Each cloud of rows lies close to a flat space through zero, with a little noise off it, and is much wider in some directions of that space than in others. After each cloud: how many dimensions does that space have?

[[ -5  -1   3  -3   2  -4  -2   5   7  -2  -2  -3   6  -1  -3   3   8   8
   -7   2]
 [  5   1  -4   1  -2   6   1  -8  -9   8   2   5  -7  -2   4  -2 -11 -10
    9  -2]
 [  2  -1 -12  -5  -6   2   1  11   9  13  -3  -6  -4   2   0   0  -3 -15
   13   2]
 [ -2  -2   0  -7   2  -1   1 -14   2 -10   5  12   7  -5   1  -1   0   7
  -11  -3]
 [  7   2 -15   0 -10   2  -2  -7  -3 -14   0  15  -5   5  18 -13 -13   9
   -4  -1]
 [  7   3 -19   1  -5   6  -4   2   0   2  -8   9 -13   6  10 -14 -17   4
    8   0]
 [ -6  -4  13   0   3  -9   5   6   8  -6   3 -11  13  -1 -10  11  18  -1
   -9   2]
 [ -1  -3   4  -8  -2  -3   1 -15   0 -14   9  12  11  -6   4   3   4   6
  -15  -2]
 [  4   1   1  11  -1   4   5   7  -8  13  -2 -11  -9   4  -5   0  -4 -17
   18   0]
 [  5  -5  -9   2  -2  -6   8  11  12  -7  -5  -9   2  10  -4  -6   1  -6
    4   1]
 [  2   3  -1  -7  -6   9  -3 -19 -13  12  11  16  -4  -9   9   2 -11 -11
    5  -3]
 [  0  -3   2  -8   8   2   2 -32  -8 -14   8  22   5 -11   3  -3  -8  11
  -14  -6]
 [  1   0 -12  -4   6   0  -3  -2   9 -13  -9  11  -1   3   4 -13  -8  23
  -10   0]
 [  0   3   2   1   3   5  -2  -1  -6  16  -1  -1  -7  -4  -3   2  -5  -7
    9  -1]
 [  3   5  -2   2 -19   7  -6  -7 -17   3  11  11  -5  -2  19   0  -7  -9
    3   0]
 [ -9   3  18   0  15   2  -8 -14 -11   0   3   8   3 -12  -5   6   4  19
  -14  -1]
 [  6   1 -16  -2 -10   3  -2   1   1  -2  -2   9  -6   4  12  -9 -12  -1
    4   0]
 [  7   4  -6   5 -18   6  -1  -3 -14   5   7   5  -8   3  15  -3 -10 -14
   10  -1]
 [  1   3   3  11  13   5   1  13  -5  28 -12 -18 -16   3 -15   1  -5 -10
   22   1]
 [  0   3  -2   0  -7   1  -6   9   2   3  -2  -1  -2   3   6  -1   1   2
    0   3]
 [ -7  -3  18  -6  18  -4   1 -29  -5 -19   8  14  13 -13  -8   5   7  21
  -24  -4]
 [  8   4 -10   6 -13   9  -1  10  -8  21  -1  -6 -15   5   7  -2 -12 -25
   23   0]
 [-15  -3  17  -6  22 -12  -5   7  20 -18  -8  -4  18  -4 -16   5  23  41
  -31   4]]
 -> 6

[[-15  -8 -12  -7 -10   6 -13  -4   6 -36  -5 -22  -9   0   2   4 -10  -5
    5  13]
 [-13  -3  15   0 -10 -14  -4   3   6 -28   2 -13 -26   1   5  -2  12  10
  -11 -13]
 [  3   0 -20  -4  11   1   7   9   8  28 -21 -16  32   0   6   6   6   8
  -10  12]
 [ -6  -4  16   0   9  -9  10  21  -4 -11   1  -2  -9 -13  16  -7  11 -19
   -4  -9]
 [ 10   4  -1   7  -4  14 -14   3  19  -8   7  12 -27   0  -1   4 -13  24
   12   1]
 [ 27  -1  -5  13   8   0  -3  17  15  20  -2  19   2  -8  11 -18   2  16
   -1  -1]
 [-22  19  -2  -8 -14 -13  -2  -5 -12  -5 -18 -16   5  -1 -15  -2 -11   5
   -8  -8]
 [-24  -5  -3  -1   6  13  -1   3   9  -6  12   2 -13   1   1  -6  -5  -5
    4  -9]
 [-27   8   2 -23 -10  12  14  -7  -8 -25  -8  -5 -28  -9  -2  14 -18 -14
   15  -4]
 [  8  -6   7   4  11 -20  -2   6   2  13  -1   3  -1  -4  -2   3   0  21
   -5   0]
 [-19 -21  -5 -26   0  -2  15 -18   8 -19  14 -12 -21  -1  22 -25  39  -9
  -13   7]
 [  2 -10  -7 -15  10 -17  -3   7  12 -10  -6  -6 -25  -9  -3  -4  10  28
  -10   3]
 [ 11   8  -2   2 -11  10   0  -3  10   6   3  11 -11   0  18  -8  11   9
   11   6]
 [ 22  -3 -13 -11  -2  19   2 -18  -2  13   2   2  19  15 -21  20   6   4
  -10   8]
 [ 15  -9 -16  10 -27  11  -8  -3 -15 -14 -11  -4  14   9   3  17 -20  -7
   -7 -10]
 [  5  -4  -5  10  -1 -11  10   3  -6   5 -14  -6  10   4  13   7  14  -6
   -2  -4]
 [  2   2  15  14   3 -24   6   4 -14   8   3   8  -1   4  -6  -5  11   2
  -11 -26]
 [  4   9  23  -3 -14   3   1  -6  -9  -2   6   7 -28 -10   0  10 -24  13
    1 -12]
 [-10  -5  -1  12   0  23   8  17   9   1   5   6  -8   5  20  19  -3 -11
   15 -11]
 [ -1  11  15  -1   8 -16   1  17 -11  25   8  22 -12  -9   4   2   2   9
   18  -7]
 [ 10  -3 -26  22   6   5   0 -21  11  -9 -21  -9   6   7   2   1  -9  -4
   16  20]
 [ 10   2  12   5   6   1 -16   9  11 -16   8 -12  -5  -9   6 -17   5  -1
   -9  13]
 [ 14  -3 -15  21  10  12 -12   8 -20  16   5 -13  -3   6   6  18  -2  -4
   -8 -13]]
 -> 15

[[-17   2   4   2   0  -1  10  15   8   4   9   4   1 -13   8  15   8  10
  -15  11]
 [ -4 -12 -15 -11  11 -10  18   5 -21  -3 -11  -5  -8  28 -21  -6  21  12
   -9 -31]
 [-23  20  -4  15 -40   0 -40   6  19 -30  -2   0   0 -28  30  12  -9 -18
   13  13]
 [  1   1   6 -10  -7   8 -12  -5  -3   9   2  13  19  -7   7  -1 -11   3
   15  10]
 [  3  10   8   2 -13  -2 -12   2   9 -11   6 -14 -10  -4   1   2   0 -18
   11  -7]
 [ 17   3 -19  23  10   5   4  -7   5 -20   0  -2  13  19 -25 -16  12  -7
   -4 -22]
 [ 14   5  -7  23   0  10   6 -15  15 -16   7  -1  -3  -8  -1  -7 -10 -14
    0   2]
 [  5  -1  18 -10   9   0   7   3   0  25   8  -2  -2  -2   3   2  -5   6
   -5  14]
 [-17  -2  26  -6  16  -7   6  20   8  31   7   0  -1 -18  18  25   0  19
  -22  37]
 [  6 -16  -3 -10  21  -3  20  -7 -16   8  -8   2   0  13 -11  -1   4  10
   -1  -7]
 [ -6  -5 -19  -3  -2   2  -6  -3 -16   0 -15  11  12  13  -2 -10   1  12
    0  -7]
 [  0  18 -12  17 -23   3 -23   3  13 -22   3  -7   0   0   1 -10   2 -16
    2 -12]
 [ -1   9 -16  -3 -21   1 -18   3  -8 -10  -6  -3   1  16  -6 -17   5  -4
    7 -24]
 [-23  20   7  -8 -43  -6 -48  19   6 -12  -2  -7   0 -13  23   8  -1 -14
   18   2]
 [  2  -4  -2   2  10   3   8   0  -2   8   1   6   9   3  -4  -2   1  10
   -6   4]
 [-17  20  18 -16 -31 -11 -39  26   5  -8   7 -15   5  -4   6  11  14 -15
   19 -10]
 [ 18 -30  -4 -10  42  12  54 -24 -15  26   3  27  13   6 -15  -5 -11  27
   -8   8]
 [-22  -1  -5 -26 -19 -10 -25  13 -25  12 -20   2   2  14  10  -3   3  14
    7  -6]
 [ 15   3 -13  -9 -11  12 -10 -11  -9  -5   4  12  24  15 -16 -22  -3  -4
   23 -22]
 [  1  18  27  11  -1 -11 -23  18  22   0   8 -26 -11  -9   6  14   5 -18
   -5  14]
 [ -3  10 -14  10 -17  -2 -17   3   3 -25  -3  -8   0   9  -8  -7  11 -12
    5 -22]
 [ -7  14   2   6 -24  -7 -30   7   9 -21  -4 -17 -13  -6  10   5   1 -21
   10  -4]
 [ 22 -10  26  16  47   4  38  -9  20  23  17  -3  -3 -16  -5  15  -7   3
  -21  34]]
 -> 8

[[ -1  21   1   0   0  -8   4   9   5  -2 -20   6  -1   0  12 -14 -12  -1
   -3  -4]
 [ -3   0  -9 -13  17  -4  -3  -5 -10  14 -20  14  -8  -2  -3 -22   3  -2
   -3  18]
 [  4  -3  -8  -2  -1   0   4  -6   5   2   3  16   0  -2   3   4   4   8
  -11  -1]
 [  2   5  -9   1   2  -8  -2   4  -3  -6 -21   3   9  -5   1 -11  -4   3
   -8  14]
 [  2   2   3  18 -28   7  -5  -1  19 -21   6 -12  -9   2   7  40  -7   0
    3 -31]
 [ -3  13   0  -6   0 -16   1   0 -19  13  -9   5 -20   3   2  -4   5   1
   -1  13]
 [ 15  -5  12  -5 -21   4 -11  -4   1  -7  28   0  15  18  11  20   8  10
   -5  10]
 [  8   4  -4  -9   1  13  -2  -1   7  -8  19  19  15  14   7 -13   1   8
   -5  10]
 [  7   0  -1   1   0 -14  -5  -3 -11  -3   1   7   5  -1  -5   1  14  12
   -9  25]
 [  2  -2   3   9  17  -9   1  -7   1  -9  -4 -10   4 -10  -9  -6  16   3
    5  15]
 [  7  -3  -7   7 -12   7   7   1   6 -17  19 -15  23   5   5  12  -1   6
   -3   0]
 [  3  -9 -12  -7 -16  -1  -5  -6 -11  13 -11  -1  -2   1   3  18  -3   1
  -13   2]
 [ -3  -4  -2  16   5   0   6  -2   8 -10   1 -11   1 -13 -11   9   4   0
    4 -11]
 [ 13  -3   0   1 -26  -2  -6  -4   0   0   3  -6  14   5   9  28  -1   9
  -16  -2]
 [  1  -6  -1   1  -2  14   0   4  10  -4   7   0  15   0  -2  -1  -9  -2
   -2 -12]
 [ -4   7  -7   0   1  -8   2   1   3   4 -23  13 -16  -6   5  -3  -7  -1
   -4  -6]
 [ -8   5  -9   6   8   1   8  -4  -4   6  -6  -9  -9 -10 -11   0   0  -5
    5 -10]
 [ 16  -5  -8   2 -12  -4 -14  -5  -1 -17   2   8  25   4   0   8   9  17
  -18  28]
 [  5   4  10  -1   6   6  -7  -3   6  -6   6  -5  10   6  -1  -7   4  -1
    6   4]
 [  0   1  -2   0   6 -15  10  -8  -7  12  -3   1 -12  -7   0   4  13   5
   -4   4]
 [  9  23   4   0 -13   1  -4   4   3  -5   3   6  13  11  11  -1  -7   7
   -8   1]
 [ -1   5   2   5  -4   6  -7  -2  -1   6  -6  -7   1  -4 -10   9  -6  -4
    0 -14]
 [  1   2  -6  -2 -18 -12  -1   0 -14   6  -9   2 -10   1   5  15  -1   4
  -10   7]]
 -> 11

[[ 13 -11  -4   4   5   2   1  -2 -13  25   6  -4   5   7  -5 -20   3   3
   -9   8]
 [  5   5  -4   0 -13   3 -11   5  -8  -2 -27  11  -3 -13 -19 -17  -2  -4
   -1   5]
 [-16 -16   5 -19   7 -10   8  -6 -10  10  20  16 -14   4  16  20   4  11
   13  -7]
 [  9  -5  -4   1   0  -5  -2   0   1   6  12  -3   1   3  -9  -7   1   3
   -2  -1]
 [  4   6  -1   1   9 -14  -2 -18   2 -17  25 -22   4  -5  -1 -11  12   6
   -2  -1]
 [  7   9   2   8   2   1  -5  -3   7  -1  -1  -8   4   1  -4  -7   0  -7
   -5   4]
 [ -2  17   5  -1   4 -12   0  -6  13 -17  13 -10   4  -9   2  -6   0   1
   -1   1]
 [  3  12  -2   6   4  -6  -1  -9   2  -6  12  -8   2  -3  -7 -11   2  -2
  -10   1]
 [ -4  13   3   3  -5   8   5  13   4 -19 -25 -12  14  -8  13  -1  -2  -2
    0   6]
 [  2  11   2   7 -10  22  -8  13 -10  -2 -56   3   8  -8  -2 -13  -5 -13
   -3  17]
 [  8  10   7  -5   0 -11  -7  10  15   1   1   2   1  -6  -4 -13  -7   1
    7   6]
 [  0  14   4  -1   8 -16  -2 -12   4   4  22   5  -7  -6  -9 -11  -1  -1
   -6   1]
 [ -6   0   0  -2  -3   3  -2  -2  -4 -10 -10   4  -6  -5  -1   7   2   0
    4  -4]
 [-11  -2   4  -9   5   0  -1  -9 -11  -3  -7   4  -6  -5   9   6   5   2
    8   3]
 [ -4   1  11  -9   0   3 -13   3   2  -7 -30   7  -9  -5   7   8  -2  -4
   19   6]
 [ -5   0  -2   7   0  12   1  -4  -9   4 -12   2   1   3   3   4   1  -7
   -9   1]
 [  7   1  -2   1 -11   2  -7  10   3  -1 -14   6  -1  -5 -14  -9  -4  -1
    2   0]
 [ -2  -4   0   5  -1  11   8   9   1   3  -5  -3   7  10  10  11  -3  -1
   -2  -1]
 [ -7  -6  -1  -4  -2  -6   8   4   5  -6  19   1  -1   5   4  15   0   7
    2 -12]
 [ 11   5  -4   1  -7  -7  -6   1   7 -15   2  -8   3  -9 -16 -14   2   3
    0  -2]
 [  9   0   0   8   4   6  -3  -3  -1  19  -3   1   0   8  -6 -10  -2  -7
   -9   6]
 [  4   5  -6   6  -9   3   2   9  13 -17  -1  -8   9  -1  -5   4  -2   0
   -2  -7]
 [ 10   7  -4  10  -1   2   0   2   8   4   5  -6   6   3 -10 -11  -2  -6
  -11   0]]
 -> 8
